All groups share one centre, and each spreads out both ways along 11 directions, with some noise.
Some rows, each with its group after it:
[-3.51 -0.53  0.68 -2.89  3.40 -0.30  1.31  0.92 -1.10  2.89 -0.83 -1.31
  0.01  0.62  1.23 -0.18] : q_471
[ 2.50  2.10  4.37 -1.10 -0.97 -1.76 -0.16 -1.98 -1.18  0.88 -0.99 -1.65
  1.43 -2.05  1.23 -0.47] : q_471
[ 1.31  0.35  2.50  1.74 -3.08  1.45  0.54  0.60 -0.39  1.87 -2.30  1.15
  4.63 -2.48 -1.40  0.99] : q_215
[ 2.49 -2.11  1.38 -0.61 -2.48 -1.01  1.29 -2.15  0.66 -0.43  1.05 -2.86
  0.10 -2.87  0.09  1.35] : q_151
[ 1.63  1.76 -0.10  0.69 -1.26 -1.24  0.12  0.00 -0.74 -0.65  2.10 -1.66
  0.82  1.70  1.95  0.74] : q_215
[-2.39  0.45  1.24 -0.34  0.85 -0.46  0.59 -1.93 -1.38 -1.86 -1.76 -2.33
 -0.58 -0.37  0.57 -0.19] : q_821
[-0.10  0.84  0.42 -1.61 -2.16 -0.97  1.49 -0.87 -1.84  2.84  1.26  0.28
  1.49 -0.92  1.87 -0.67] : q_471
[ 0.10 -2.67  1.01  2.06  0.11 -2.32 -0.13 -0.26 -0.04  0.36 -1.75 -1.01
  0.62  2.19  1.40  2.75] : q_821
[-0.18 -0.62 -0.58 -0.12 -0.54 -0.11 -0.21 -1.02 -1.31 -2.72 -0.17 -3.08
 -0.22 -0.38  0.19 -0.07] : q_471
[ 0.51  0.19 -0.21 -0.86  0.28  0.48  0.54 -0.73  1.10 -0.60  1.78 -0.61
  0.94 -0.06  1.43 -0.39] : q_151
[-1.07 -0.64 -1.15 -3.62  1.56  0.61 -2.16 -2.48 -1.87  0.03 -2.02 -0.74
 -2.85 -0.58 -0.63 -3.29] : q_215
[-0.25 -0.51 -1.33  0.03  1.14 -0.13 -0.81  0.15 -0.87 -0.24  0.62 -0.15
  0.74  1.64  2.37  1.46] : q_215
[-1.18 -1.41 -0.37 -0.49 -0.06 -0.04 -0.47  1.39 -1.20 -1.54 -0.32 -1.47
 -2.40 -1.88 -1.40  0.35] : q_471
[-0.49 -2.91  2.24 -1.11  1.08 -1.45  1.36 -2.83  1.38 -0.06 -0.86 -4.98
  0.37  1.70  1.91  0.73] : q_215
[-2.74 -3.26 -1.76  0.69 -0.59 -0.76  2.43 -2.39 -0.56  0.00 -1.41 -3.37
 -0.50  1.79 -0.87  1.22] : q_471
[ 2.18 -1.94  0.20  0.25 -2.25 -0.29 -0.20 -0.70  0.44  1.25  0.34  0.57
  0.52 -1.31  0.46  1.49] : q_821
[ 1.60  5.10  3.88  1.79 -1.76  0.10 -0.51 -2.70  0.69 -2.39  0.02 -2.75
  1.07  3.41  1.61  0.15] : q_151
[-1.25  1.37  0.75 -0.80 -0.44  0.78  1.20 -2.19 -0.21  0.00 -0.33 -1.21
  0.33  0.02  0.12 -0.51] : q_821
[ 1.60  0.62  1.42 -1.98  0.01 -1.28 -0.16 -1.83  0.94 -0.65  2.28 -2.67
 -1.57  1.43  2.51 -0.88] : q_821
[ 1.71 -0.27  0.79 -1.02  0.49  0.66  1.24 -0.32  2.15 -0.40  2.55 -3.44
  2.14  0.55  1.69  0.74] : q_151
[-0.34 -0.80  0.65 -0.84  1.65 -0.17 -1.34  1.15  0.90 -0.58  1.64  1.55
 -0.98 -0.36  3.19  0.99] : q_821
[ 0.41  0.99 -1.20 -2.02  0.87  0.20 -0.47  1.94 -1.10  2.19  2.04 -0.55
  2.01  1.73  1.79 -1.28] : q_151
[-1.23  2.13 -2.82 -0.96  1.54  2.81  1.13  0.70  0.55 -2.05  1.91 -2.01
 -1.84 -0.33 -2.69  0.14] : q_215
[ 1.19 -2.71 -1.32 -0.20 -0.08 -2.06 -0.98 -1.22 -1.36 -0.23 -0.59 -2.46
 -0.66  1.65  0.90  0.02] : q_821
[ 0.15 -0.47 -0.68 -1.68  0.71 -0.53 -0.70 -0.31 -1.15  0.54  0.52 -2.23
 -0.37  1.56  1.14 -0.94] : q_471
[-0.34  0.16  0.20 -1.29  0.96  0.84 -0.44  0.04 -0.60  1.21 -0.55 -0.35
  1.14 -0.20  0.66 -0.08] : q_471
[-0.06  0.53 -0.59 -1.42  0.86  0.44 -1.28  0.86 -0.73  0.28  1.28  2.19
  1.01 -0.46  2.56 -0.78] : q_151
[ 2.57 -0.19  1.72  0.75  0.18 -1.25 -1.11 -3.18  2.53 -2.81  0.35 -2.35
 -2.05  2.57  1.33  0.33] : q_821
[ 1.13 -1.29  0.98 -0.13  1.39  0.08 -0.38  2.07  1.20 -1.23  0.12 -2.60
 -1.46 -1.06 -2.00  0.88] : q_821
[-0.04 -0.42 -0.77 -1.51 -1.73 -2.82  1.15 -3.05 -2.06 -2.63  3.03 -3.77
 -0.25  0.30  4.03 -1.21] : q_821
[ 1.64 -4.32  2.22 -1.84  2.09 -0.67 -1.12 -0.11  1.82  1.64 -1.75 -3.27
 -2.67 -0.55 -0.97  2.14] : q_821
[-0.65 -0.55 -0.35 -2.37  0.80  1.10  0.27 -0.22 -0.69  1.24 -0.24 -2.20
  0.93 -0.21 -0.18 -1.11] : q_215
[ 2.68 -0.44  3.01 -2.63  0.02 -0.17  1.18 -5.31  2.25  3.84  0.38 -0.95
  3.27  0.59  4.23  0.42] : q_471
[ 2.11 -0.90 -0.28 -3.75  0.11  0.40 -0.13 -0.55  2.50  4.81  3.04 -0.01
 -1.99  2.75  1.07 -1.45] : q_215
[ 1.97  1.89  0.33 -3.64 -0.28  2.59 -1.68 -1.18 -0.57  2.18  1.00 -0.06
  2.06 -0.79  1.68 -1.68] : q_821
[-1.21 -0.28 -0.67  0.09 -0.52  0.32  1.46  0.54 -0.58  0.24  0.29 -2.02
  1.25  0.36 -0.29  0.54] : q_471
[ 1.09  0.22  0.47  1.89 -0.46  0.07  0.42 -1.91  0.11 -0.50 -2.56 -3.49
  1.69  2.43 -2.07  0.39] : q_471
[ 1.71 -0.18  4.41  0.78 -0.88 -3.32 -0.04 -1.82  0.16 -2.55  1.25 -2.94
  0.61  0.19  5.04  1.63] : q_215
[ 0.37 -0.16  0.20  0.21  0.08  0.55  0.48 -0.18  0.35 -0.09 -0.11 -1.54
  0.86  0.31 -0.15  1.17] : q_215
[-0.08  2.52  1.42  0.75 -0.19  1.04 -0.01 -1.33  0.83  0.77 -1.37  1.72
  0.69  0.74 -0.42 -0.47] : q_471
[-0.86 -1.75 -0.38  0.63  0.43  0.87  0.09 -1.36 -0.21 -0.47 -1.63 -0.73
  1.73 -0.27  0.60  1.83] : q_215
[ 0.44  0.31 -1.54  1.04 -1.89  1.17  0.02 -3.44  0.28  0.92 -2.03  1.32
 -0.02  1.45 -2.48 -0.85] : q_151
[ 2.64  2.02  0.15 -1.43 -0.93 -0.75 -1.90  0.52 -2.75  0.46  0.43 -1.77
  1.48  0.40  0.85 -1.90] : q_215
[-1.97 -1.10 -1.32 -1.27 -1.74 -0.35  1.55 -1.10 -1.67  1.53  0.59  1.11
  0.10 -1.61  1.05 -0.01] : q_151
[ 0.80 -1.31  2.22  1.98 -1.30 -0.96  1.77 -1.22  0.89 -1.65 -1.67 -3.44
 -0.05 -1.47 -2.25  1.93] : q_151
[-2.55 -0.01  1.64  0.85 -1.00 -2.61  2.75 -0.27 -0.78 -1.13  1.08 -2.02
 -1.02 -0.19  1.85  1.42] : q_215
[-0.97 -0.26  2.73  0.77 -1.34 -0.65 -1.40 -4.07 -0.94 -3.28 -2.72  0.24
 -2.14 -2.37  1.54  1.33] : q_151
[-1.39  2.72  2.79 -1.89  0.39 -1.73 -0.58  2.11 -2.38  1.01  0.19 -1.59
 -2.38  0.46  1.27 -0.78] : q_151
[-1.97  0.40 -0.52 -0.22 -1.99 -0.55  0.09 -2.84 -5.38 -0.99 -1.99 -1.06
  4.90 -1.23  3.63  0.02] : q_821
[-1.66  0.18  0.34 -0.15 -1.26 -0.15 -0.59 -3.36 -2.34  1.09 -3.04 -0.71
 -0.73  1.78  0.35  0.36] : q_151
[-0.97 -1.38 -0.18 -2.00 -1.24 -1.23  1.70 -1.04 -1.41  1.07  0.11 -3.12
 -2.29 -1.35 -1.61 -0.74] : q_471
[-2.27 -0.41  0.02  0.17 -2.03  0.47  1.13 -4.57 -0.41  0.59 -1.90 -0.22
 -1.11  1.38  0.16  0.62] : q_151

New rows. What belongs after each?
[-2.30  1.39 -0.62 -3.42  2.31  1.64  0.64 -0.02 -1.68 -0.47  0.74 -2.31
  1.31 -1.07  1.16 -1.87] : q_471
[-1.30  3.99  1.65 -1.31  1.78  1.67 -0.19  0.36  0.44  0.27  0.42 -2.10
 -0.45  3.30  0.55 -1.11] : q_151
[ 3.68 -1.29  1.31  2.12 -3.72 -3.82  0.86 -0.53 -1.24 -1.53  0.02 -1.60
  0.80 -2.89 -0.80  0.44] : q_151
[-0.03  1.25 -0.05 -0.31 -1.58 -0.36  0.08  0.82 -1.91 -0.25  0.95  0.39
  0.67 -1.75  0.66 -0.74] : q_821
[ 0.02  1.90  1.55 -0.69  2.16  1.20 -1.29  0.22 -0.02 -1.71 -0.55 -1.30
  1.21  0.21  1.15 -0.33] : q_471
[-2.64  0.14 -1.16  1.53 -0.51 -0.94  0.41 -1.20 -1.76 -1.68 -1.68  0.57
 -0.92  0.78 -0.42 -0.39] : q_821
[-1.43 -0.22 -0.67 -0.31  0.42  0.43  0.07 -1.11 -0.18 -0.52 -0.37 -0.63
 -0.85  0.77  0.19 -0.32] : q_471
[-2.53 -0.13  1.57 -0.44  0.23  1.29  1.57 -1.77  1.56  1.01 -0.96  0.51
  1.46  0.49  1.14 -0.38] : q_215
[-0.93 -0.59  0.33 -2.10 -0.63  0.50  1.35 -3.59  1.34 -0.10  1.77  0.11
 -0.95 -1.28  2.48 -0.08] : q_471
[ 0.42  1.64 -0.01 -1.58 -0.56  0.93  0.39 -2.06 -0.67  2.15 -0.43 -0.25
  1.81  0.27  0.04 -1.53] : q_471
[ 1.94 -2.65 -0.81 -0.21  0.91 -1.02 -1.40 -1.93  0.33 -0.66 -0.74 -0.96
  0.41  0.77  1.21  0.08] : q_151
[ 0.33 -0.90  0.30 -1.19 -0.30 -0.95  0.27 -0.20 -0.86 -0.69  1.38 -1.11
  0.37 -1.80  1.77  0.10] : q_151
[ 1.86  0.47 -1.80  0.05 -2.24 -1.12 -0.03 -2.03 -1.98 -0.98  1.45 -2.40
  2.40  1.54  2.04 -1.18] : q_821
[ 0.09 -0.23 -2.32 -0.22  1.30  2.98 -2.49  2.15 -1.73 -0.44 -2.08 -0.32
  1.59 -0.03 -2.23 -0.54] : q_471
[ 0.18  2.15  0.70 -0.63 -1.25 -0.36  0.59  0.89 -1.17 -1.55  1.18 -2.87
 -1.33 -0.64 -1.23 -1.47] : q_471
[-2.27  0.26 -0.72 -1.30  0.62  1.03 -0.86 -1.36 -2.16  1.15 -2.70 -0.68
 -0.75  1.08 -0.64 -0.78] : q_151
[-1.39 -3.24 -2.16  0.30 -0.88 -1.09  1.54 -0.18 -0.05 -2.11  0.67 -5.59
 -3.92  1.41 -2.56  0.51] : q_471
[ 1.66  1.02 -1.29  0.84 -0.90 -0.21 -1.57 -0.03 -0.41 -2.15  2.57  1.81
  1.76  0.88  3.59 -0.38] : q_821
[ 0.06  3.25  1.05 -1.10 -0.26  0.82  2.83 -2.91  0.63  0.44  0.99 -3.96
  2.55  1.60  0.18 -1.86] : q_471
[-0.57  0.69 -1.26  0.46  0.45  2.00 -0.21 -1.26  0.89 -2.60  0.16 -1.62
 -0.11  1.57 -0.38 -0.25] : q_471
[-0.82 -0.33 -2.38  0.41 -1.69  0.60  1.48 -1.72 -0.39 -0.10  0.68 -2.07
  0.91  2.19 -0.21 -0.42] : q_471
[-1.02 -0.22 -0.79 -1.76  0.57  0.55  1.99  0.93  0.37  1.66  2.49 -2.44
  0.85  1.08  0.98  0.34] : q_215
[-0.74  0.30  1.10 -0.37 -0.55 -0.69  2.02 -1.70  0.28  1.43 -0.38 -1.66
  0.34  0.81 -0.10  0.05] : q_471
[ 0.65  0.36 -0.33  1.00 -1.57 -2.27 -0.10 -2.52 -1.41 -1.47  0.33 -1.37
 -0.81  1.92  1.86  0.49] : q_215
[ 3.86 -0.97  1.22  2.16 -1.52  0.76 -2.74  0.66  4.58 -4.14  2.77  0.62
 -4.62  0.54 -0.36  2.20] : q_471
[-0.70  0.00  0.89 -1.59 -0.94  0.46  0.14 -2.99  0.00 -0.10 -0.55 -1.25
 -2.24 -0.54 -0.05 -0.37] : q_151
[-1.45 -0.74  2.06  0.01  0.93 -0.37  0.70  0.30  0.97 -1.46 -1.38 -0.51
 -3.42 -2.83 -2.52  0.67] : q_151
[-2.17 -2.58 -3.61  2.39 -3.68 -0.94  2.19 -0.95 -1.88 -0.17  0.38 -0.91
  0.31  1.89 -0.39  1.35] : q_471
[-0.49 -0.10 -0.11 -1.61  1.17  0.04 -0.76 -0.31  0.07 -0.21  0.92  0.65
 -0.90 -0.14  1.76 -0.74] : q_151
[-0.35  3.30  3.16 -0.38 -2.51 -0.20 -0.92 -0.45 -2.19  1.19 -0.93 -0.36
 -0.35  0.38  1.16  0.44] : q_151
[ 4.24 -1.34  0.69 -0.84  0.96 -1.17  0.03  2.78  1.70  0.06  2.93 -2.17
  1.76 -1.04  0.59  0.03] : q_151
[ 0.20 -0.25  1.34  0.38 -0.76 -1.29 -1.01 -1.70 -0.79 -4.53 -0.41 -2.41
 -2.93 -1.56  0.30  0.22] : q_471
[-0.37  2.02  1.41  3.67  2.22 -1.99 -1.94  1.37 -1.61 -5.04 -2.12 -2.20
  1.49  3.28  1.64  0.54] : q_821
[-0.27 -1.14 -1.20  1.94 -3.64  0.30  1.40 -2.25  0.13 -0.68  0.31  0.46
  0.66 -0.16 -0.01  1.50] : q_471
[-1.07  0.42  0.55 -0.10 -0.42  0.75  1.35 -1.66 -0.79 -1.04  0.03 -1.52
  2.83 -1.06  1.71  0.60] : q_471
[ 0.52  2.28  1.58  2.70 -2.16 -0.14 -0.82  3.15  0.27 -0.78  0.73  2.90
 -0.65 -0.20 -0.39  1.24] : q_471
[-1.96 -2.27 -1.83  2.54 -1.42  0.66  3.08 -3.40  1.17 -1.13 -1.88 -0.62
  0.95 -0.18 -2.59  1.06] : q_151
[-5.12  0.76  3.61 -1.91  1.66  0.94  0.91 -1.09 -0.79 -2.53 -1.51 -2.70
 -2.98 -2.86  1.15  1.60] : q_151
[-1.25  1.88  0.92  2.84 -2.21  1.08  1.41 -3.02 -0.51  1.22 -4.16 -3.18
  1.94  4.73 -2.54  1.42] : q_151
[ 0.82  0.29  0.41 -1.32  0.28 -2.24 -1.12 -1.08 -1.36 -0.88  1.12 -1.94
 -1.94  1.16  2.46 -0.49] : q_215
[-0.68  0.09 -2.23  0.45 -3.95  0.34  1.54 -0.04 -0.50 -0.02  2.90  1.04
 -0.67 -0.33 -0.05 -0.02] : q_471
[-2.11  2.00  2.12  0.26 -0.88  0.55  0.59 -1.30 -0.67  0.17 -1.77 -1.09
 -0.85  0.85 -0.35  0.61] : q_151
[ 0.83  3.27  2.44  0.08 -3.77 -0.38  0.08 -0.07 -2.50 -0.17  0.70  0.36
  1.68 -2.42  1.71  0.09] : q_151
[ 1.95 -1.65  2.41 -0.87 -0.65 -1.63 -0.88 -0.53 -0.08  3.10 -1.62 -1.66
  0.42  1.49  0.53 -0.50] : q_215
[ 0.21 -2.07 -1.18 -1.97 -0.65  0.18  1.33 -1.65  0.33  0.73  1.63 -3.04
  0.27  0.30  0.89  0.23] : q_471
[-1.70 -2.73 -2.95 -0.04 -2.48 -1.31  2.50 -1.57 -0.50  0.15  0.66 -3.77
 -3.42  1.88 -2.42 -0.07] : q_471
[-0.70  1.19  0.78 -0.70 -1.37 -1.68  1.51 -0.67 -0.63 -1.88  3.36 -1.08
 -0.96 -1.28  3.16  0.98] : q_215
[ 1.45  1.12  0.35 -0.45  0.03  1.27 -0.60 -0.53 -0.54  0.95 -1.80 -3.90
  1.75  2.32 -2.07 -0.50] : q_151
[-0.08 -0.17 -1.66  1.18 -0.02  1.31 -0.41 -1.22  0.91 -0.64 -0.36 -0.61
  0.54  3.10 -0.21  0.24] : q_471
[-2.54  1.63  0.28 -1.53 -0.05  2.14  1.80 -1.01 -0.87 -1.29  0.36 -2.63
  1.68 -1.46  0.57 -0.11] : q_151
[-2.14  1.89  1.71 -1.21  0.19  0.13  1.78 -0.70 -0.67 -0.80 -0.04 -2.37
 -0.19 -1.20  0.16 -0.66] : q_821
[ 0.18  0.52 -3.20 -0.54 -2.13  1.55 -1.14  1.40 -1.59 -1.76  2.71  0.21
 -0.10 -0.18  0.34 -1.06] : q_471
[ 0.39  1.11 -0.68 -0.60 -2.77 -0.31  1.09 -2.83 -1.68 -1.76  0.66 -3.14
  0.16 -0.73 -0.52 -1.60] : q_471
[ 2.04  1.17  1.76 -0.36 -2.18 -0.63  1.06  1.05 -0.88  1.06  1.68 -2.74
  2.49 -0.59  1.05  0.71] : q_151
[-1.36 -1.63 -2.19 -1.40 -1.17  0.44  3.52  1.00 -0.24  2.13  1.84 -4.25
  0.32  0.84 -2.08  0.20] : q_471
